The rows are grouped in 3 different ways at once. Each group adds its own fixed numbers to the row, and there is some noise. The rows also spread widely along 12 directions, which tell nothing about the answers.
In the rows, 128 means zero.
Some rows, each with its group in each grouping after it:
[143 163 129 123  90 114 117 116 133 165 146 127 127 120  99 130 134 116
 165 119 137  97 126  87 127  93 146 128 120 127 106  97 155 180 143 153
 113 127 182 179 131] : k890 k580 (2)
[181 107 139 156 128 122 185 129 124  77 158 119 148 116 148 151 184 127
  85 119 103 116 157 169 163 113  92 108 131 150 179 172  92 106  85 112
 122  77 139  27 118] : k425 k518 (3)
[105 157 179 168  96 175 160 102  74 139 136 130 168 117  88 116 207 120
  81 117 203 126 145 103 117 142 131 102 132  97 111 160 119  94 100 104
  83  87 108 152  87] : k517 k518 (1)
[ 72 199 113  86 155 110 120 157 125 176 117 188 168  98 142 117 124 126
  83 161 125 145 187 141 126 150  80 151  61 112 110  96 134 104  63 114
  91 168  94  84 157] : k425 k580 (0)
[141 140 165 144  86 108 141  96 120 134 177 120 142  82 103 117 175 118
 104 136 166 148 140  67 102 102 160 120 141 104 124 112  86 133 123 142
  81  99 178 153 128] : k116 k199 (4)
[105 173 116 101 146 122 128 152 155 165 161 142 134 115 108 124 116 155
 163 133 156 124 132  75  68 121 141 166 128 111  85  36 149 177 125 151
 130 159 128 191 165] : k556 k199 (1)
[139 137 114 142 186  99 131 149 157  85 100 149 115 170 134 146  57 132
 134 146  71  74 121 131 127 120 140 135 195 139 128  49 153 190 118 130
 136 200  82 136 159] : k556 k518 (2)
[131 116 169 162 122 141 119 122 121 134 132 126 153  89 135  94 156 123
 100 144 170 166 168  87  87 142 119 152 164  94 133 119 105 130 125 109
 124 143 107 149 133] : k116 k580 (0)
[158 146 134 115 176 138 125 171 114 115 104 126  77 103  94 173 202 167
 196 128 120 121 147 172 130 111 136  60 113 129 120  58 110 167 183 103
  54  70 135 188 117] : k517 k580 (3)
[ 99 111 115 107 114  78  67  82 170 134 132 136 117 112 146  62  66 115
  93 167  76 148  77 132 147 143 109 206 105 165 130 176 165 103 112 125
 181 161 156  74 161] : k890 k580 (4)
[112 129 149 149 105 125 130 113 127 130 167 104 151 113 110  60 141 120
  91 119 146 151 110  97 113 142 113 217  96 148 120 192 174  88  98 142
 177 118  99  78 152] : k556 k580 (2)
[126 168 137 147 165 152 179 157  86 159  98 132 130 194 135 155 128  87
  97 108 102  59 172 127 154 100 119 135 124 162 152 153 191 163 122 157
 150 178  83  87 142] : k890 k580 (2)
[101 152 112 107  83  65  96  64 178 114 189 157 145 107 115  87  93 106
  91 152 108 115  74 115 153 127 143 166 123 128 101 121 131 126  64 134
 113 133 198  96 136] : k890 k199 (2)
[121 143 151  94 149 137 145  81 138 148 125 141  92 126 139 120 127 154
 138 128 135 130 125 112 105 121 132 121 118 130 110  95 113 152 137 116
 102 150 159 178 106] : k556 k580 (3)
[118  93 153  99 177 170 207  92 106  88 107 109 100 149 156 145 131 173
 114  79 134 151 123 165 123 142 130  75  95 144 136 167 113  91 130 121
 104 139 123 141  71] : k425 k580 (4)
[123 113 179 153 154 180 156 104  87 121  84 115  93 142 108 123 165 142
 133  97 164 132 125 124 113 141 143  96 151 129 118 137 136 129 169 101
 109 120  96 200  77] : k556 k580 (1)
[193 102 117 135 103 142 169 134 165 107 190  90 156 104 144 156 200 144
 167  98 129 104 166 163 148 102  73 132 138 146 164 147 115 170 106 119
 150  72 203  58 138] : k425 k580 (3)
[160  79  91 109 159  92 123 165 142 107  83 132 132 117 162 156  57 127
 163 132  72 142 116 137 132 127 122 118 151 131 142  91 145 141 129 139
 141 185 113 150 146] : k890 k580 (1)
[124 106 122 135 188 157 183 147 105 105 109 102 103 180 158 149 140 142
 107 103  93 111 135 166 138 127 128 142 103 186 165 184 164 121 141 156
 175 139  78  74 136] : k116 k199 (2)
[141 119 112 129 113 125 195 149 110 114 142 109 170 132 137 144 105 138
 121  85 129 129 120 102 117 112 138 130  91 142 128 156 153  86  94 173
 140 140 101 121 122] : k425 k518 (1)
[ 62 159 110 147 159 196 103 168 127 131  92 145 181 140  70 130 158 142
 174 124 182  89 146 178 118 180  95 130 159  94  78  95 195 148 109  88
 110 140  79 171 133] : k517 k580 (4)
[ 71 179 123  98 120 125 119 112 102 155  92 174 146 116  91 125 130 116
 128 126 141 114 124 135 147 143 127  98  78 117  84 112 155  98  97 117
  59 132 127 173 107] : k556 k580 (4)
[163 134 138 124 161 136 205 167 111 101 173 100 137 132 120 169 167 166
 130  98 138 131 145 112  95  99 143 109 107 138 135 113 116 133 127 159
 111  99 109 119 143] : k517 k518 (4)
[167  74 118 143 103 143 170 109 138  85 133  89 149 132 126 147 136 138
 177  71 137 108 106 136 142 120 121 111 146 142 130 157 151 139 118 134
 147 111 154 147 107] : k556 k580 (2)
[148 142 155 118 119 145 138  94 118 146 138 106  63 120 108 135 179 174
 166 119 143 123 101 105 109  99 163  99  94 153 109 115 108 157 191 131
 100  79 179 202 101] : k517 k518 (1)
[157 129 181 159  92 135 176  65  79 154 104 113 101 146 146 143 136 101
  95 128 127 102 123  65 138  88 164  83 140 143 144 163 100 148 155 144
 106 148 151 164  95] : k517 k518 (1)
[110 125 167 163  91 164 173  73 123 102 174 119 158 131  93 113 186 126
 106  88 196 104 105 117 124 137 134 124 167 113 111 158 129 126  86 106
 115  83 152 137  85] : k556 k199 (1)
[ 87 152 122  79 207 137 191 149 124  84 139 152 139 158 118 144 101 168
 108  85 136 134 119 156 106 144 146 113  96 119  96  87 154 100  75 136
  84 157  77 139  99] : k890 k580 (2)
[148  97 154 131 144 165 202 100  95  95 113  93 104 161 131 169 158 143
 143  75 131 101 112 153 149 110 146  68 126 156 139 174 128 138 150 132
 104 109 144 147  85] : k517 k580 (4)
[147 111 115  71 128 115 146 129 134 113 165 125 126  71 123 132 166 170
 157 101 137 182 112 150 121 121 128  96  56 130 115 127 110  80 114 128
  84  62 177 150 102] : k890 k580 (3)

New rows. What belongs after each?
[133 135 171 170 152 150 108 150  85 135  92 138 125  83 115 123 238 107
  91 170 141 151 190 163 147 152  80 112 139 117 155 142 100 124 137  60
  93  77  93  87 136] : k517 k580 (1)
[158  76 144  99 191 118 212  99 173  76 152 114 125 157 201 154  76 158
 105 109 102 134 133 120 100 118 112 139 185 137 167 108  93 173  92 126
 158 208 133  86 143] : k556 k580 (4)
[135 125 118 106 113 131 198 132 105 130 148 120 155 108 145 154 149 132
 111  97 130 141 139 127 139 118 122 105  72 141 136 159 120  91  93 156
 111 114 141 102 115] : k425 k199 (1)
[143 102 122 145  47 100  96  84 123 178 104 106 148  93 150  96  99  79
 127 160 102 135 113  77 150 119 113 162 113 147 139 202 148 121 133 150
 164 166 172 119 164] : k517 k580 (4)
[104 146  98  88 161 122 158 131 173 103 168 128 142 164 134 136  79 174
 136 119 112  97  89 137 104 125 129 170 120 153 106 102 160 147  93 151
 152 166 131 104 158] : k517 k518 (4)
[139 124 161 141 167 118 177 121 121 114 133 107  86 162 139 140  98 127
 106 135 105 115 117  83 100  99 175 129 165 140 138 108 123 172 156 165
 126 184 106 147 146] : k517 k199 (4)
[112 202 137 164 122  98 102 163 112 146 118 170 156 128  84 131 165  72
  95 158 107  61 160 143 175 111  92 157 151 137 133  97 162 170  91 104
 100 111 106  62 167] : k556 k580 (1)
[150 108 142 149 122  97 136 124 136 112 130 118 141 136 126 118  67 100
 116 129 109 115 111  82 123 109 149 146 188 121 135 113 153 158 120 152
 138 187 123 146 144] : k890 k580 (4)
[116 152  97 114 136 154 169 162  94 171 101 125 144 162 137 163 119 145
 154  96 127  96 138 112 114 108 138 134  74 163 123 139 184 127 139 177
 153 151 101 154 135] : k116 k518 (1)
[163 144 171 138 149 148 152 111 102 170 119 128  59 124 147 158 222 121
 118 145 117 108 180 124 144  97 112  96 128 163 172 126  84 191 179 108
 121  91 168 114 134] : k556 k199 (1)
[109 170 122 107 184 126 123 182 134 138 152 129 100 109 107 136 171 166
 147 147 129 142 138 135  93 125 131 153  92 136 109  68 135 151 146 135
 111 105 105 137 169] : k517 k199 (1)
[103 136 149 147  97 138 106  90 121 105 138 123 129  95  77  94 198 131
 123 125 154 131  96 164 159 150 123 126  97 130 102 174 136  93 113  93
  88  54 148 121  94] : k517 k580 (2)
[141 102 153 103 147 119 210  89 125  65 167 124 141 144 144 150 129 131
  74  85 119 124 107 150 150 115 133  96 128 141 153 165 111 105  71 129
  98 120 150  71  90] : k890 k580 (4)
[140 150  98 128 123 126 109 182 112 161  99 125 118 134  90 157 123 125
 206 108 111  86 117 127 136  99 142 124 111 148 107  85 197 171 172 161
 128 123 130 198 142] : k890 k580 (1)
[ 90 167 160 132 166 168 188  98 101 173 106 147 142 196 166 138  98 120
  62 130 148  83 176  74  94 118 133 141 157 127 136 125 139 162 110 147
 145 237  96 128 132] : k116 k518 (4)
[173 105 119 118 117 157 180 125 140 126 176 112 153 112 132 180 192 140
 165  97 162 116 162 130 121 109 111  79 160 115 140 114 100 177 123 129
 114  93 207 144 123] : k890 k199 (4)
[133 124 108 113 139 158 147 138 154 146 163 105 131 133 125 137 133 157
 182 103 156 124 133 107  84 122 135 146 135 124 104  96 159 175 143 160
 159 146 152 183 140] : k890 k199 (2)
[113 133 125 119 108 147 105  84 171 151 136 126 138 124 134 119 131 145
 171 140 152  94 117 121 118 135 106 155 162 120 107 103 135 199 123 102
 143 158 192 157 137] : k517 k580 (1)
[144  85 142 135 118 125 146  76 140 108 129 126 154 109 170 127 112 134
  98 141 137 150 139 103 106 135 127 113 174 107 148 132  78 122 102 112
 124 166 156 132 122] : k116 k518 (4)
[130  88 139 114 160 128 161 148 136  85 161 125 181  82 138 102 127 147
  94 114 157 205 138 129  84 161 108 147 133  88 126 130 114  62  65 115
 123 136  91 112 122] : k890 k580 (3)
[118 201 151 135 125 116 129  86 119 155 122 151  78 167 112 136 150 114
 105 156  96  43 118 125 164  87 151 117 119 164 126 116 131 182 145 125
  95 120 161 121 122] : k517 k518 (3)
[148 135  90  98 143 150 178 168 158 129 168 118 176 111 141 160 131 186
 181  98 156 135 170 113  73 123 111 125 107 108 107  66 131 150  99 156
 133 148 138 158 146] : k425 k518 (2)
[128 126 106  86 147 120 148  85 195 116 153 141 122 154 167 142  71 177
 153 124 112  94  99 117 102 119 118 154 158 142 117  69 122 191 103 125
 159 186 177 141 141] : k556 k518 (1)
[133 182 136 169 120 128 142 199  60 169 102 130 152 107  95 122 159  96
  94 140 128 136 190  86 122 116 129 135  75 128 126 139 166  84 126 168
 111 129  42 121 154] : k425 k518 (2)
[150 121 160 166  81  91 112 129 115 145 154  98 128  77 113  64 117 111
 106 137 131 178 118  50 100 108 148 188 110 132 124 154 142 101 151 165
 143 131 107 141 148] : k425 k580 (0)
[140 137 149 181 104 171 170 103  90 120  83 126 149 177 105 174 159  81
 144  98 136  25 139 150 182 109 135  62 192 127 136 145 153 180 121 109
  87 131 136 154  85] : k517 k580 (3)
[134 104 129 110 142  77  92 117 160 108 122 147 124  65 146  89 109 131
 111 172  96 183 122 131 121 147 104 154 126 117 133 105 100 102 103  95
 117 137 128 107 148] : k556 k580 (3)
[107 118 110 121 120 166 104 123 163 135 139 113 143 108 123  97 148 170
 171 114 159 137 127 153 110 159  89 162 110 129 101 140 155 134 133 106
 159 116 145 146 126] : k425 k580 (0)
[155 151 156 110 148 130 141  63 163 131 161 150  85 137 153 148 169 153
 111 151 122  93 158 128 131 104 118  96 166 133 147  78  66 210 134  91
 105 127 218 121 114] : k890 k518 (2)
[145 101 156 120 120 105 107 104  95 162  68 109  72  85 132 103  88 132
 154 151 114 195 104  59  92 120 180 100 100 122 107 122 117 108 204 154
  98 167 122 248 126] : k517 k580 (4)
[131 142 100 123 123 136  98 181 153 143 161 120 173  66 111 116 205 145
 157 149 143 145 165 169 125 146  62 175  92 126 128 133 146 123  99 103
 141  67 138  67 177] : k517 k580 (3)
[145 130 127 130 127 142 218 133  86 138 121 136 191 141 175 170 138 108
  72 109 130 113 185 116 132 109 112 100 113 128 165 164 113  96  64 151
 120 156 108  78 119] : k116 k518 (3)
[ 93 116 184 171 157 152 135 106  83 119  89 131 110 127 106  84 137 108
  66 143 153 158 125 104 109 161 149 131 157 114 121 159 134  81 140 111
 116 150  56 159 113] : k556 k199 (4)
[157 129 126 173 154 138 159 171 101 123 104 130 162 145 157 161 161 103
  91 140 103  97 199 139 143 118  92 130 153 143 181 143 130 145 107 128
 151 143  83  51 162] : k116 k518 (2)
[178  90 154 161  99 104  88  93 138 129 114 112  93  88 151 112 157 115
 135 161 102 141 138 117 144 108 120 130 167 145 169 141  89 168 180 105
 138 109 178 129 136] : k116 k580 (0)
[ 97 170  92 115 100 116  96 123 128 181 111 147 138 120 113 127 114 111
 157 148 121  99 130 104 131 119 141 143  94 135  98 103 166 150 128 161
 122 154 155 166 153] : k116 k199 (2)
[105 133 158 158 140 168 131 105 134 125 113 145 163 130 113 119 155 117
 118 132 177 105 158 129 117 158  94 123 205  90 118 104 130 162 100  74
 111 155 121 150 119] : k556 k580 (4)
[114 168  75  89 131 107 118 155 119 153 107 150 108 146 105 154 110 136
 160 118  74  82  97 161 165 104 141 114  48 183 110 130 187 118 143 162
 117 107 145 133 139] : k890 k518 (4)
[164  96 136 106 173  99 187 150 125  82 133 120 119 137 147 160  79 142
 127  96  97 144 108 113 112 102 160 106 145 132 139  89 125 135 120 157
 109 163 106 152 119] : k890 k580 (1)
[ 98 124  99 134  84 171 129 121 133 151 146 121 195 105 118 126 176 121
 143 122 172 114 134 140 134 158  87 150 115 120 112 172 157 117  82 118
 152 108 153 112 138] : k517 k199 (1)
[145 156 164 122 142 112 158 120 120 143 135 153 131  95 129 136 151 125
 112 141 149 140 175  82  98 108 130 101 150  89 122  56  85 152 107 112
  63 144 134 165 121] : k556 k580 (3)
[171 117 117 124 141 123 143 143 136 123 126 131 125 105 163 163 162 140
 129 147  92 125 179 159 148 115  82 102 125 147 170 123  89 148 129 111
 125 120 159  76 151] : k425 k518 (4)
[130 174 159 132 169 143 151 169 114 177 144 120 107 136 117 122 157 147
 132 123 152 124 167  73  75 106 121 183 123 140 125  84 155 181 158 147
 151 151  91 147 167] : k556 k580 (1)
[ 98 133 152 172 155 126 123 158 120  97 165 126 159 108 110  78 169 120
  56 149 148 163 147 130 107 157 118 195 142 124 136 146 134  90  98 118
 143 103  54  65 156] : k116 k199 (0)
[133 134 147 100 171 118 151 115 125  97 132 103  48 142 116 131 150 174
 143 108  93 130  84 154 136 109 164 117  65 179 122 136 132 130 170 141
 102  90 134 137 108] : k517 k580 (2)
[147  96 163 137 183 142 176 123 124  74 122 115 103 136 130 127 131 153
 125  99 130 139 120 138 108 132 139 113 161 129 136 114 119 123 131 114
 115 131  88 151 100] : k556 k580 (3)
[122 154 153 110 185 168 155 134  86 173  91 138  77 159 151 156 181 132
 104 123 113 112 177 155 143 119 101 112  91 165 158 149 136 154 160 113
 133 128 122 107 118] : k890 k580 (1)
[162 103  96 145 149 158 130 159 135 137 116  97 108 142 151 160 184 136
 172 126  93  86 155 181 152 114  93 141 131 183 175 159 150 174 168 129
 187  97 148  84 160] : k116 k199 (3)
[155 129  81 110 150  86 141 198 139 132 103 132 154 115 152 155  59 121
 159 135  70 126 149 123 124 105 115 146 112 138 135  84 164 139 111 172
 133 189  91 119 175] : k425 k580 (3)
[141  82 125 173  97 146 159 140 110  96 146  81 185 107 107  97 134 134
 120  99 159 163 101  99 102 147 138 160 113 123 118 199 165  59 102 159
 164 114  76 126 131] : k517 k518 (2)
[176 119  95 110 110  60  93 168 168 150 166 126 136  39 155 113 124 127
 145 183  81 183 159 101 110 109 101 167  99 126 145  89  96 130 123 150
 141 130 165  96 202] : k425 k199 (3)
[111 117 111 137 143 127 124 131 131  86 122 125 137 139 122 117 149 128
 118 116  99 100 104 204 171 139 106 154 106 171 144 179 169 102 106 112
 141  89 116  57 123] : k116 k580 (3)
[ 97 123 159 129 157 142 161  94 113 128 105 131 117 178 141 110  64 122
  94 110 130 111  98  90 109 130 156 145 160 130 116 133 168 139 123 142
 144 213  92 165 102] : k890 k580 (1)
[122 140  90 107 133 124 122 148 163 118 159 115 103 130 105 133 140 169
 185 108 107 101  90 168 138 119 125 152  90 171 109 114 166 154 144 145
 145  94 163 127 139] : k425 k199 (1)
[112 154 136 146 178 184 160 135 107 141  70 143 130 183 134 162 153 117
 132 116 129  59 182 163 148 136  92 106 164 138 138 115 162 186 128 101
 132 167  94 125 124] : k556 k580 (2)
[ 82 124  69 118  70 102  31  75 201 127 130 138 130  93 103  68  83 139
 187 155 105 112  52 158 155 162 119 176 110 140  73 131 177 131 123 119
 155 131 195 155 139] : k425 k199 (2)
[132  69 124 160 120 137  72 113 168  92 130 129 166  82 137  84 146 121
 122 154 136 154 132 171 138 181  70 160 194 103 141 152 123 125 100  60
 165 117 134  93 135] : k890 k580 (0)
[123 106 126 123 136 162 126  90 167 133 130 108 121 129 156 104 129 161
 152 126 139 127 130 143 114 150  92 160 136 140 127 143 141 161 135 108
 174 166 161 127 127] : k425 k580 (2)
[129 164 131 145  92 151 127 149  76 195 124 124 143 116  94 122 175 108
 126 123 154 121 154  90 123 109 130 132  77 143 117 166 170 108 154 158
 135  97 131 152 140] : k890 k518 (4)
[155 105 180 142 124 178 135  85 128 158 121  97  85 105 152 115 190 156
 146 130 163 149 165 108 102 125 109 116 147 129 145 137  89 176 187  96
 140 125 175 171 104] : k425 k580 (1)
[ 99 162 110 168  34 130  66  76 130 190  99 150 150 122  93  99 138  61
 152 156 127  52 110 117 181 124 114 147 143 140 106 168 182 154 124 119
 146 123 184 150 137] : k556 k199 (3)
[141 114  97 108 109 115 116 130 137 166  89 126 148  94 152 139  90 124
 178 147 113 142 145  91 114 127 119 121 115 112 115 103 137 149 130 150
 127 190 147 181 158] : k517 k580 (2)
[181  99 116 156 147 145 169 159 107  92 109  88 108 161 129 187 163 136
 163 104  84  75 132 169 162  97 125  89 137 179 167 158 143 160 166 140
 142  92 130 103 138] : k517 k518 (4)
[145 136 169 166 129 180 170 101 114 165 128 107 130 160 139 143 141 128
 131 131 167  90 167  62  83 106 140 121 196 113 133 112 121 204 159 136
 146 184 137 181 138] : k517 k518 (4)
[165 121 119 134 182  93 175 182 137  67 125 125 141 144 133 178 102 131
 139 121  84 103 140 141 130 107 135 111 169 125 142  62 129 176 104 145
  97 164  85 108 155] : k517 k580 (2)
[ 91 104 137 159  89 156  73  60 123 138  77 131 130 118 128  77 153 103
 117 148 131 111 106 169 175 166  98 146 135 143 133 209 156 102 130  79
 147 116 154 114  96] : k116 k580 (3)
[111 130 140 119 134 113 149  97 152  66 169 135 137 126  96 102 132 149
 118 100 137 118  78 153 134 135 137 142 127 129 102 125 144 104  75 112
  99  97 131 115  98] : k556 k580 (3)
[123 109  85  97 126 119 142 138 154 120 111 153 201  92 171 154 109 131
 132 132 115 135 161 169 148 155  60 118 121 106 139 116 117 116  49 103
 117 167 143  81 138] : k425 k580 (1)
[149 116 120 102 144 114 207 133 116  91 144 121 136 130 155 148 111 154
 105  97 101 138 120 139 128 110 139 102  73 151 140 152 122  73  91 161
 109 125 115  98 103] : k425 k518 (3)
